There are 2 nested groupings, the coarsest first. Each group lies inside one group of the grouping before and may be the whole of it. The rows also spread widely along 4 directions, which tell nothing about the answers.
Some rows, each with its group in each grouping after it:
[  1  -2   1 -29  28 -33  12   1  -3  15 -18  18  -5 -15 -13 -56 -19  -7
  26   4 -41] : gupi miruf
[  1 -10   6 -36  21 -35  13  -1   7   0 -26   9  27   4 -11 -39   6 -15
  22  19 -36] : gupi zim
[-12 -31 -25 -19  41 -30   8 -22 -19 -14  -5  20   7 -22   5 -31 -33  -2
  25  -3 -73] : gupi kas
[ 19 -32 -29  -6  21 -42   9 -10 -22  -4   4  23  -3 -21  17 -37 -18 -19
  24  -4 -52] : zap Nof
[ 14 -23 -15 -22  11 -36  28  -5  15  13  -2  14   6   0   9 -35 -12 -20
  17   2 -30] : kinav faz
[  7 -54 -23  -1  -9 -12  30   2 -22 -13 -17  12   0   2   1 -35 -36 -22
  28   8 -70] : Ket fosik
[ -3 -22  -5 -25   5 -30   8   2  14  -4 -14  16  23   6  -2 -36  -5 -14
  26  -8 -39] : sesa sude
[ -3 -42 -48  -5  17 -49   9   8 -26  -1  -6  20  17 -30  25 -28 -31 -17
  23  -5 -60] : Ket garaf
[ -2 -47  -9 -16  -5 -13  19  -4  -6 -21 -16  13  13  11   9 -40 -22 -18
  22  -6 -46] : sesa Zabuv
[ -3 -21 -11 -20  26 -34  18 -12 -12  -1 -20   9   5  -5   6 -42 -17 -18
  30   6 -56] : gupi Kope
[ 17 -26 -26 -25  26 -51   7  -2  10  12   1   8  30   1  17 -25  -1 -16
  16   1 -27] : kinav mekek
[ 19 -50 -26 -18   9 -33  15  -5   1  -4  -8   6  17   6  18 -22  -9 -31
  20   1 -32] : kinav Zages
[ 24 -33 -20  -7  15 -32  13  -7 -10  -8  -1  23   1  -9  12 -44 -14 -24
  29  -1 -49] : zap lomu
[ -1 -27   7 -33   2 -23   8   1  17 -21  -9  20  30  16  -8 -23   8 -23
  29   0 -38] : sesa bomov
[ 26 -48 -31 -12   3 -38  20  -2  -2   3  -5  -6  22   6  38 -24  -8 -36
  15   6 -21] : kinav Kulel
[-16 -28 -23 -23  23 -25   7 -12  10 -21   3  31  26  -5   2 -37 -12  -3
  26 -15 -54] : sesa vepid
[ 12 -32 -22  -9   1 -31  24   9 -10   3 -20   9  15   0  -4 -35 -10 -15
  30   4 -44] : Ket gar
[ 21 -34  -4  -6 -16 -27  29  18 -16   5 -29   7   9  10  -1 -36 -13 -37
  29  15 -40] : Ket fosik
[  4  -7 -22 -24  22 -53  -1   4   8  14  -5  32  14 -27  10 -41  -8  -6
  30 -19 -34] : sesa bomov
[  6 -38 -33  -9  13 -40  14   6  -6  -1  -5  12  28  -3   5 -24  -7 -12
  26   1 -45] : Ket gar
[  0 -11 -12 -22  27 -45  14  -5 -13   8 -23  14   5  -9   4 -47 -13 -16
  28   2 -49] : gupi Kope
[ 12 -37 -18 -23  10 -38  18  -9  21  -4   2   5  26   5  15 -21   1 -21
  14   9 -23] : kinav Kulel
[ -4 -18 -12 -20  11 -42   3   1  11  -3 -10  23  27  -4   9 -46  -3 -11
  20 -12 -27] : sesa Zabuv
[ -2 -31 -21 -18  23 -37  12   6 -21  -4  -8   2  22  -9  23 -34 -17 -24
  26   3 -43] : gupi miruf
[ 21 -37 -18 -21   5 -34  19  -7  14   6  -7   0  15   5  13 -31  -7 -28
  17   5 -27] : kinav Kulel
[ 10 -24 -15 -32  16 -21  24 -24  25   3  -3  19  -6  -4 -14 -39 -19  -5
  20   3 -50] : kinav Kulel
[ 19 -40 -35 -10  16 -55   5   4   7   3   3  -3  47   4  54 -16  10 -36
  13   3  -9] : kinav Kulel

New rows. What belongs after each?
[ -3 -23 -19 -21  28 -33  13  -4 -14   2  -7  14   5 -19   4 -46 -25 -10
  25   1 -52] : gupi miruf
[  4 -21   4 -21  21 -26  16  -7 -13  -5 -26   9   9   5   0 -38 -13 -20
  26   5 -45] : gupi kas
[  6 -40 -45 -22  31 -55   3 -14   8   1  15  12  31  -8  28 -18 -14 -10
  16  -3 -41] : kinav mekek
[ 16 -28 -32 -22  26 -54   9   1   7  15   4   7  32   4  27 -22  -2 -19
  17  -4 -22] : kinav mekek
[ -6 -21 -14 -29  23 -36   0  -3  15 -10   7  33  27 -14   1 -27  -4  -5
  28 -13 -46] : sesa bomov
[  0 -17 -10 -20  21 -26  15  -2 -10   6 -16  14  -4 -10  -6 -52 -26 -15
  28   5 -52] : gupi miruf
[  3 -46 -16 -10  -1 -28  12   5 -10 -18 -13   3  25   9  23 -36 -11 -25
  22  -4 -31] : sesa Zabuv
[-17 -45  -8 -24  11  -9  16 -14  14 -43   4  17  36  14  -1 -24   0 -10
  26  -2 -53] : sesa vepid
[ 10 -24 -15 -28  13 -30  19 -13  27   2   1  10  11   2   0 -30  -9 -15
  18   8 -33] : kinav Kulel
[  0 -25 -15 -10  12 -48   7   8   3   3  -2  18  32  -7   3 -24   0 -18
  20   5 -39] : Ket fosik
[  6 -26 -18 -25  17 -39  19 -11  24   8   8  14  20  -2   5 -28  -8 -16
  19   1 -32] : kinav faz
[ -2 -29  -9 -18   6 -39   2  10   7 -14  -8  10  43   9  21 -35   5 -20
  20  -8 -17] : sesa Zabuv
[ 16 -15  -8 -20  -9 -38  11  18  -4  14 -34  10   7   3   7 -51 -11 -21
  33 -10 -27] : sesa sude
[ 11 -22 -10 -23  14 -37  22  -5  24  10  -4  15  11   2  -4 -35  -4 -18
  20   6 -32] : kinav faz
[ 14 -24   5 -29  -3 -20  16   6   4 -11 -22  17  15  11  -5 -36  -1 -27
  31  -4 -34] : sesa bomov
[ 12 -38  -7 -17  20 -26  11 -15   6 -31  10  19  24   2   3 -30  -2 -20
  28   5 -52] : zap lomu
[ 11 -28 -16 -24  12 -34  23  -9  17   5  -2  10  13   4   4 -30 -13 -21
  19   4 -34] : kinav faz
[  1 -50 -17 -13  -8  -9  21  -6 -12 -19 -19  15  -4   6   5 -51 -33 -16
  26  -9 -55] : sesa Zabuv
[-22 -38 -36 -24  19 -31   2 -12  12 -19  12  23  29 -10   8 -26 -18  -4
  29 -14 -57] : sesa sude
[ -2 -24  -8 -21  30 -31   7  -9 -12  -6 -15  11  14  -9   7 -34 -16 -15
  25   2 -51] : gupi kas
[ -5 -32 -16 -19  12 -25  16  -3  -1 -16  -8  20  13  -2   6 -42 -14 -10
  27 -16 -47] : sesa vepid
[ 13 -39 -18 -11  23 -46   0  -8  -6 -23  18  14  35  -6  22 -19   8 -22
  21   5 -39] : zap Nof
[  1 -32  -9 -28  10 -27  12  -2   6 -14  -5  23  17  -1  -1 -26  -9 -13
  28  -7 -48] : sesa bomov
[ 15 -34 -20 -17   7 -33  25  -3  12   4  -3   5  17   8   9 -35 -12 -27
  17   7 -29] : kinav faz
[  9 -13  -6 -18  31 -51   2   7 -18   9 -20   5  24  -7  26 -33  -4 -22
  26  -4 -29] : gupi kas
[  2 -20 -14 -32  23 -31  18 -23  37   2   5  21   8  -8 -13 -35  -6  -1
  17   7 -44] : kinav Kulel
[  8 -42 -30 -16  19 -41  11  12 -28  -8 -24  -6  32  -1  39 -26  -7 -34
  23  11 -34] : gupi zim
[ -1 -39  -9 -25  -2 -29   8   2   5 -23 -10   8  37  16  12 -26  -4 -21
  28  -5 -37] : sesa sude
[  0 -25 -10 -21  27 -25  11 -10 -15  -2 -16  15  -1  -7  -2 -39 -23 -12
  24   1 -59] : gupi kas
[  2 -33 -20 -25  12  -6  30 -14 -22  -3 -34  12 -19  -8  -7 -47 -34 -17
  30  10 -71] : gupi zim
[ 22 -18  -7 -12  20 -34   8  -7  -8  -6   1  22  -4 -11  -4 -41  -6 -20
  26  -3 -46] : zap Nof
[  5 -37 -15 -23  -9 -13  25  -1  -6  -5 -22  12  -3   9   1 -46 -26 -21
  32  -8 -53] : sesa sude
[  3 -29 -21 -14  12 -37  10   6  -5  -3 -10  17  25  -4  18 -43  -6 -19
  28 -17 -31] : sesa vepid
[ -7 -19  -7 -24  31 -32   9 -12  -9  -6 -12  16  13 -10   2 -35 -16  -9
  28   0 -51] : gupi kas
[ 18 -19 -42 -20  37 -71  -3   5   5  22   3  10  41  -9  37 -23   5 -16
  14 -10 -16] : kinav mekek
[ -3 -17 -16 -18  24 -41  14  -3 -18   8 -18  10   2  -9  10 -46 -15 -20
  27   2 -48] : gupi Kope
[  0 -39 -19 -11   3 -33  12   5  -9 -11 -12  11  18   0  21 -44 -14 -19
  19 -13 -35] : sesa Zabuv
[ -2 -32 -22 -18   6 -32  11   1   5  -5 -10  17  22  -3   9 -36 -13 -13
  28 -13 -44] : sesa sude
[  1 -39  -6 -20  29 -23   6 -21  13 -36  20  31  25   1  -4 -25  -1 -13
  27   3 -59] : zap lomu
[  6 -38 -24 -24  18 -40  14 -11  18  -4  12   8  29   3  15 -20  -5 -24
  15   2 -36] : kinav faz
[  1 -64 -39   2   2 -38  14   9 -23 -21   7   4  44   0  36  -9 -15 -30
  24   4 -50] : Ket fosik
[ 35 -12 -11 -24   8 -43  18   8   9  32 -23   5   9  11   7 -45  -5 -23
  19   2 -16] : kinav mekek
